There are 4 ways to turn a row about zero (a turn may also mirror it). The second row of each pair is the first, turned, with some noise. The first 40 pairs use one turn. New pairs use 3 turns, one after the other, and a turn may come again.
Known pairs, each followed by its turns in order:
[-35  17  -1 -40 -26   1   5 -12  28]
[-16  -2 -12 -47 -27  -4 -38   4  -3]
M

[-27  -6  -4  38  18  35   3  26  17]
[  1 -26   3 -12  55  23  -3 -16 -14]
J

[ 12  -3 -16  28 -16  13  34   8 -24]
[-23 -26 -17  15  21 -23  18   9  18]
J

[ 24  12 -15 -18  26  34  16   4  35]
[ 10   6 -32 -19 -41   2  -1  -5  36]
X

[ 45   2  -3 -29  21 -30 -13 -40  30]
[  0  14  -6 -18   2 -48  62  16   5]
N

[-29  -1 -32   0  35  -7  32 -13  32]
[ 10   7  16 -47  19   6 -12  18  45]
N

[ 35 -16  -2 -13 -22  23 -28 -44  14]
[-38   9 -16  -7  33 -28  -2   1  41]
M

[-30  -1   7  37 -42  -1 -32   3 -10]
[ -8 -57  -4  23 -14  12 -15 -29  -3]
N

[ 37  40  13 -11  -1 -45  20 -40 -33]
[-55   9 -13 -45  27 -23  34 -27 -25]
X

[-17  39  32  23 -31  -2 -31   2  13]
[  3  42  14 -38 -15  23   4 -18  21]
M

[-11 -17  -8   5  12  36 -22 -38  12]
[-46  -2   4   6 -10 -14  14  14  27]
M

[ -6  -4 -19 -28 -29  22  17  19 -19]
[-48 -13  -6  -3  -8 -17 -21 -15  -2]
J

[ 12 -10  27 -34  13 -27  27 -41 -28]
[ 20  24  -9  15  23 -57  -8  28 -15]
N

[ 13 -43  28  10 -25  15  18   3   9]
[-44  10  -3  25  28 -10 -15 -21  -3]
N

[ 45  -2 -38 -37   1  14  22  22  29]
[ -3  24 -31   5 -27 -33  13   9  54]
X

[-23 -16  -8  28 -22   6 -16  28 -19]
[-36   8  -2 -18  30  10   8  11  -3]
J

[-33  39  29  11 -31   7  30  18 -44]
[ 40  32 -30   7 -49  24 -12 -38  -4]
M

[  3  43  -7  -7  -9  41  -2 -16 -26]
[ -4 -12 -33 -27  -8  -2 -21 -23  41]
J

[  0 -14  12  31  41 -21  -2   1 -27]
[ 35   1 -20 -17  30   0 -12 -22 -20]
N

[-43  -5  33   0  22 -13   7  40   1]
[ 24  10   7   0 -32  39  -4  39 -30]
M

[  7  39  40 -32  -3 -26  44 -44 -30]
[ 30 -30 -71 -30 -12  16  13 -34   8]
M

[  3 -38  41  23  18 -46 -10  33 -43]
[ 31  22 -13  33  33  55  30  21 -37]
M

[ 37  -6  18  11 -20 -40  26 -20 -32]
[ -5  -2 -13  12 -33 -29  42  42  20]
J

[ 44 -38 -32 -26 -41 -30 -24 -28 -38]
[-30  19 -41   7  69 -35  -2 -22 -23]
M

[-40 -24  31 -17 -42  31  17  38 -28]
[-63 -48   3 -39  -7   7 -14  21 -28]
J

[-31  17   5  -9  12 -35  -4  37 -43]
[ 34   3  17  -5  18 -39  11  -3 -54]
X

[ 22 -29  14  -7  29 -43  15 -33 -40]
[-57  -5 -26   0   6 -20  -6  17 -51]
X

[-10  -7  34 -29 -38 -29  24 -24   4]
[-24 -49 -10   2  44 -19  11 -16  11]
X

[ 36  -3 -19  36   1 -22  23   8  13]
[-16  53 -24   5  17   2 -16  -5  13]
X

[ 29  11   1 -16 -35  12 -29  15  11]
[-29   0   7  25 -26  10  30  -2 -18]
N

[  7 -22  14 -20 -38 -20   4 -18  19]
[-14   2   4  30 -40  13 -10  28 -12]
J

[-44  16 -44  39  -8   9  42  19  32]
[ 49  27   1 -33  31   9 -49  11  36]
X

[  0  -4  38 -41  43 -39  33  43 -18]
[ 16 -14 -46   5  -5 -66  -9 -20 -46]
X

[-44 -24  -4   9 -13  18 -20   1  21]
[-16   1  17  -1  25  41 -33  17 -12]
J

[-28 -25 -20  20  29   6  11 -43 -23]
[ 22  -3   5 -45  10 -33 -44 -14   6]
N

[-13 -27  30 -14 -29 -19 -30   1 -36]
[ -6  47 -38   0  20  23   3  11 -20]
M

[-30  16  43  40 -28  37  17  14 -11]
[-20 -63 -17 -31  12  36  15   9   9]
J

[-32 -40 -16  29  46   3  40 -29  40]
[  4  12  11 -51  50 -14 -26 -17  56]
N

[ -3  38 -20  34  34  12  21  -6 -34]
[  1  32  15 -55 -13  -3 -23  -1 -27]
X

[ 40  16  -1 -22  33 -36  36  38 -25]
[ 19  38 -12 -11  29  22  19  49 -48]
N

New pairs, each followed by its turns in order:
[-27 -14 -40  42 -25  14   9 -14  19]
[-17  15  45  17 -30  16  25  -3  29]
J X X

[ 7 26 18  4 34 13  7 38 27]
[  3 -28 -17   3   5   8  39  -8  47]
N X X

[-41 -42  -7 -42  34  -4  22 -36 -32]
[ -9  -7 -44 -52  23 -19 -55   5 -20]
J X N

[-27 -41 -23  42  21 -11  -7  18  44]
[-12  16 -14 -64 -22   8   2  47  -5]
X J X

[ 43  18 -43  10   1 -42  19 -14  31]
[-24 -46  12  14  38   6  -1  -8 -54]
N J X

[-37  33  10 -33   2 -34  -1  33   2]
[ -6   0   9 -18 -37   2  -5 -25 -56]
X X M

[ 39 -45   6   5 -40 -34  38 -27 -43]
[ -6  26  39  27 -29 -62  38  41 -10]
M N N

[-19  10 -23  -8 -40   5 -37 -39  15]
[ 38   2  14  -2  59   3   4  10 -16]
N X J

[ -8 -37  -1 -39  -7 -38  -6   3 -28]
[-25  -6  31  14 -33 -25  32 -18  -6]
M N X

[-16 -29  42 -23 -18 -12 -11  44  27]
[-21 -35  -2  41  24   4   1 -25 -48]
J X X

[ 17  16  23  30  16  19   7  14 -21]
[ 32   5  -6 -23 -13   0 -35  11  12]
N X M

[-34  41  32 -34  34 -45 -30  10   5]
[  7  34 -31  -8  -5  10  55  42  43]
J M X

[-16  -3  17  -3  -7 -17 -22  31 -19]
[-11 -13 -17 -14  25  -3  14  32  23]
M J X

[ 40 -13  12 -23 -41   0 -27  45  26]
[ 27  50 -19 -41 -21   9 -31  17 -32]
N X J

[ 33  42 -38  35 -21  12 -32  29   7]
[47 45 11 -8 24  8 -1 10 53]
X N X

[-19 -34 -29 -18 -37 -18   9 -43 -31]
[-20 -18 -19 -44 -18 -28   5 -24 -53]
M X J

[  0  15 -22 -35  -9 -18  37 -36  28]
[-30 -13  13  19 -40   3  28   7  46]
J X M

[ 21 -10  19 -26 -10 -26 -23  -2  -5]
[ 40   3  13   3 -13   7  27 -12 -12]
X X N

[-10 -35 -34  -8  18 -20  16 -36 -26]
[ 14 -20 -10   3   5 -41  52   4  10]
N N J

[ 45 -22  25  11  38  35  11   3  -2]
[-19  24 -13 -13   0  -6 -37  12 -59]
J M X

[  4   9  -4   0  22 -43 -11   9  -2]
[-13  26  20  14 -18 -10  15  19 -14]
M J J

[ 40 -19 -40 -28 -36  18  45 -21 -45]
[ 54 -27  -8  -1   0  19  53 -65  -4]
M J J

[-40 -45  45 -13  -4 -15  -3  18  17]
[  4 -19 -22  13 -10  -2 -58 -18  42]
N M X

[-13   4  28 -15 -14  -3  19 -41 -19]
[  8 -44  17 -16  26  13   1  17   7]
J N J

[-28  28  35  24 -31 -20  45 -16 -27]
[ -1  -2  50  24   8 -49 -26  38  -2]
X X X

[-18 -19 -44  15   2   3 -40  25  34]
[-62  11   8  15  23  20 -22  29 -13]
N X M

[-16   7  35  36 -37   3 -19  23  39]
[-36 -13 -12 -11   4  40 -55 -10  14]
X X J

[  3  -3 -45 -45  29 -38   5 -10  24]
[-23 -24  -8 -33  45  23 -25  -7 -38]
X J X

[ 45  20  27  35  13 -40 -14 -38 -11]
[ 19  14  17  11 -62 -26 -27  17 -28]
J N M

[ 42  -7  17 -11 -10  20  11  33 -30]
[ 10  -3   4 -17 -43 -30   0 -40   7]
M X M

[  8 -27  30  29   9   6   0  29  19]
[-27   9 -29  13  10  27  28 -10  15]
M M N

[-30 -16  44  46   8  -1 -38  21 -11]
[-30   3 -35 -51  28  -7  -2   0  36]
M X M

[-35 -34  44 -34 -31 -15 -35   4  37]
[ 32  -3  18  11 -45 -73  -8   0  10]
M J N

[-41  -9  11  -6  41  20  13  -8  -9]
[-32  -3 -26 -26 -39  -2   3  17 -14]
N J N

[ 19   8  19  24   2  -9 -25 -32 -42]
[-35 -24  19   4  28 -37  -7 -27  -1]
M M N

[ -7 -27  -1 -39 -29 -30 -27  -7  -8]
[ -9   4  24 -16  -5  23   3  26 -51]
N X X

[  4 -27 -35  29  -4 -40 -13  12  16]
[ 40   1 -45  13  -8  -2  39   3  -1]
N N N

[ 10 -11 -43  31  11  19  32  41 -45]
[-29 -35 -30  47  42 -30  24  17   9]
X N J

[ -1  -1  43  42 -25  23   0 -42   3]
[ 45  -5  19  23  17 -22 -46 -11  21]
N M N

[ -4 -19 -38  10 -26   4 -10 -43   4]
[  4  24  -3  15 -32 -41   7  21 -28]
N M M

[ 22 -22   4 -10 -19  11  15  21   6]
[-16  16   1  17 -16  24  19   1  20]
N N X

[-23 -24 -30  -8  30  13 -39  -4 -19]
[-12 -15 -26 -42  42   3 -15  10  24]
X N J

[-9 10 38  4 -7 32 14 32 -7]
[  5 -31 -33 -14 -24  18 -28 -14  -1]
N X J

[-23  -7  29 -37 -25  28  36   5 -33]
[  0 -18   7 -35  36 -32 -31 -40 -15]
X M J

[ 38  13  -2  14  26 -40 -39  24  29]
[-12 -11  65  16 -38  26  12  13 -21]
X N N

[ 33  43 -25  23  26 -31 -15  12 -43]
[ 36  65 -32   2 -26   1  16 -10 -23]
N N M

